Each new row is followed by what is left after taking away its nearest point in the smallest flat space through zero that holds the last named rows.

q_212, 4 rows:
[[-34  37  24 -18 -17  38  26 -28 -34  -1]
 [-35  28  27 -19 -28  33  16  61 -32 -23]
 [-54   9   4  -5 -31  36   7  25  -8   2]
 [-11  44   8 -49   2  27  36  28  16  22]]
New rows:
[ -5   2  49 -11  -7  -5 -10  27  29   1] | [ -5  -3  47  -1  -6  -7 -14  -4  24   3]
[  5  -3  49   3  -6 -10  10  -6 -11   0] | [ -2 -12  36   4  -7 -10   6   0  10  13]
[ -9 -15  27   7  44   0   6 -35 -13  -2] | [-19 -18  21   1  38   4   5   3   1   1]
[-26  11  27  20  24   6 -49   5  -1   9] | [-15  20  28   9  32   4 -42   4   5  14]
[  7   8   6 -19 -29  -3  -2 -17  -3 -20] | [  7   1  -3 -18 -28  -6  -6  -8  11 -14]
[  1  14 -11 -18  -5   7  31  -2  -5  -5] | [  2  -4 -18  -2  -7  -2  17  -1  -3 -10]

q_535:
[[-11  14   7 -29  30 -10 -18   4  25  38]
 [ 14 -17  -2 -24 -17  -8 -12  23  19   3]
 [ 14   6   8  -6  33  -1  11  -6  -5  14]
 [ 38   7 -21  10 -31 -16 -26   0   3  -1]]
New rows:
[-16  11  -7 -17  -5   3 -25  43   9  43] | [ -2   7  -7   8  -3  13   1  30 -19  20]
[ 25  17  -4  -3  -8   0  -1  -2 -39 -30] | [ -1  18   3 -22   0   0  -9   6 -21 -15]
[-4  9 14  2  6 14  3  5 -6 -9] | [ 3 10 10 -1  0  9 -6  7 -1 -6]
[ 19 -14   4  19   7   7  12  -6  11  -3] | [ 4 -9  3 15  3  6  1 -5 20  3]

q_206 (4 x 10):
[[ -5 -13   7 -64   1   6  10  -2   2   0]
 [ 13  24  -5 -42 -32 -19   3   9  12 -17]
 [ -2 -55  -4 -11   0  -5 -35   3 -21  -8]
 [-38  -1 -12 -21 -18  15 -14 -29 -18 -27]]
New rows:
[-19  25 -18  13 -16  31  22 -14  -3  32] | [  0  -3 -19   0 -23  13   3   4  -6  29]
[ 27   4  17  20  19   8 -21  13  28  -8] | [  9   5  14  -1  12  17 -22  -1  22 -19]
[-13   3 -10  24  26 -11 -29   0  10 -23] | [ -8   7  -4  -4  29 -10 -15   4  18 -17]

q_778:
[[-24  26  -4  -8 -28 -43   8 -17  -4 -37]
 [  5 -44   7  -3 -17   1 -25  14  24  39]
 [-19 -17 -12   7  -6  -3   3 -11 -11  36]
 [ 35  18  31  -7 -31 -23 -48  -8   9 -30]]
New rows:
[ -1   3  -4  35  -5 -32  17 -49 -16  -8] | [ 15 -18   4  28   7 -13  15 -19  12  -8]
[ -7 -33 -12  30  -6 -35  -2  13 -10  36] | [ 11  -7  -4  27   9 -26   2  19  -9  -2]
[ -1   0 -15  -8  13  38  10  -5 -55 -18] | [ -4 -21  -7 -19 -14  17  -7   5 -29 -18]
[ 22 -20  -5 -22 -18  11   5 -11  14  -8] | [ 16 -12 -11 -17 -13  12  13 -20   1  -6]
[ -5  -2 -10 -20  -4   5 -29  30  24   9] | [-11  18 -17 -13   3   5 -20  13   1   6]

q_264, 4 rows:
[[  9 -13   1  32 -28  12  12  50   6  41]
 [  9  22  37  28  13  10 -20  30 -17  21]
 [  3   4  -6  53   3  30 -32  48   9 -10]
 [  9 -46  -7  28   1   6   3  48  36 -27]]
New rows:
[-10  33  19  13   7  10   0 -20   4 -12] | [-7 12 12 12 -5  6 17 -9 16 -6]
[ -9 -28  -2  12 -34  14  44 -23 -27 -20] | [ -6 -14  17  24 -18  19  26 -15 -35 -24]
[ 15   6 -17  24 -36  12  -1 -21 -10  -7] | [ 22  -4   9  17 -20   0   3 -17  -9 -13]
[-12  26 -23   0   5  10   5 -37 -31  51] | [ -2 -12 -10  10  25   4   5  -9  -4  14]
[ 40  14  14  29 -18  -4 -12  17 -26 -21] | [ 36   5   0   9 -26 -13   3  -2 -22 -23]
[ 11 -15   7   0  -3   2 -10 -24   1 -17] | [ 12 -11   8   7 -12   6  -8 -15  -3  -1]

q_651:
[[-11 -12  -2 -14   9  12 -27 -21 -22  -4]
 [-12 -23   4   4   1   5  40  12  -6  27]
 [ -4  -1  11 -12 -31   2 -11  -9 -37 -35]
 [ 26  -8  12  29   0   9  -1 -23   8  14]]
New rows:
[  1   7  29  30  -3 -20 -14   2  14  -3] | [-18  -3  24  14   4 -16 -12   6   1   1]
[-24 -33  -4  12   8  -7 -12  -1  48 -31] | [-24 -41   3  14  -3  -4  -3  -3  35 -33]
[-43 -15  25 -17   8  18   3 -18   3  -5] | [-24   2  27  -3   1   9   5 -13  23 -11]
[  9 -12  -6  -5 -10 -24  13   3  14  -3] | [  6 -17  -7  -9  -4 -18   1  -7   7  -2]

q_756 (4 x 10):
[[ -8 -34   4 -51 -14  -7   3  12 -43  21]
 [  9   4  20  -2   9 -38  -2   6   6  44]
 [-25 -15   9 -38   7  12  10   6 -24   9]
 [  0   0   6 -16 -10  11  11 -10 -14  21]]
New rows:
[ 10 -23 -36  23  -3 -15 -29 -32  22  14] | [-15 -25 -27   1  11   1 -19 -31  13  17]
[ 42 -18   9  -1  -1 -10   7  27 -16  31] | [23 -8  5  7 14 17 12 23 -5  4]
[ -6   2  30  25 -33   8 -22 -42   4  -3] | [-21 -11  34  10 -18  -4 -27 -25  -1  -7]
[ 23  -2   6  36 -46 -12 -16 -17   0 -53] | [ -9   1  35   5 -17 -12   0 -12  -6 -18]

q_317, 4 rows:
[[ -4  28  13 -53 -32  41   4  25 -32  30]
 [  5  37 -17 -49  -8   5  29 -22  13 -18]
 [-16  36 -30 -23  -6 -25  26  17  13   9]
 [-23  10   5 -11   7   3  16  30 -20   0]]
New rows:
[ 27  -4 -12  -3   9   5  13  -4   2 -27] | [ 22  -4 -12   2   1   4   6  14  -4  -6]
[ -5 -15  31  -4  10 -10  -5   7   5 -27] | [  0  -3  20 -13  -6 -14  -8   9  13  -8]
[-14  -1 -24  -3   7 -20 -30 -15   9   6] | [-19  -1 -11 -13  10  -4 -26 -10  -7  -1]
[-11  24   7 -19  56  37   1  18 -20  -4] | [  7  19 -10  -1  43  18 -17   2   6  14]

q_300:
[[ 39  16   0 -21  38   5  -8   1  33 -35]
 [ 20  -9   0  46 -23  14 -19  12  -7  -6]
 [ -6  17  -3 -38   5  12 -13  10  -1   4]
 [ -7  23 -28  60   6 -19 -17 -44  20  -2]]
New rows:
[ -3 -12 -21  -4  -4 -12 -49   2  -2 -12] | [ -5 -27 -12  -9   0 -22 -27   0  -3 -12]
[ 16   5  24  -7  18 -11 -10  29  10  -2] | [ -3   7  17   7   9 -19 -10  17   4  11]
[  4  14  -9  17  13 -10   4   1 -25  12] | [ 10  12  -5   6  17  -7   6   8 -24   8]
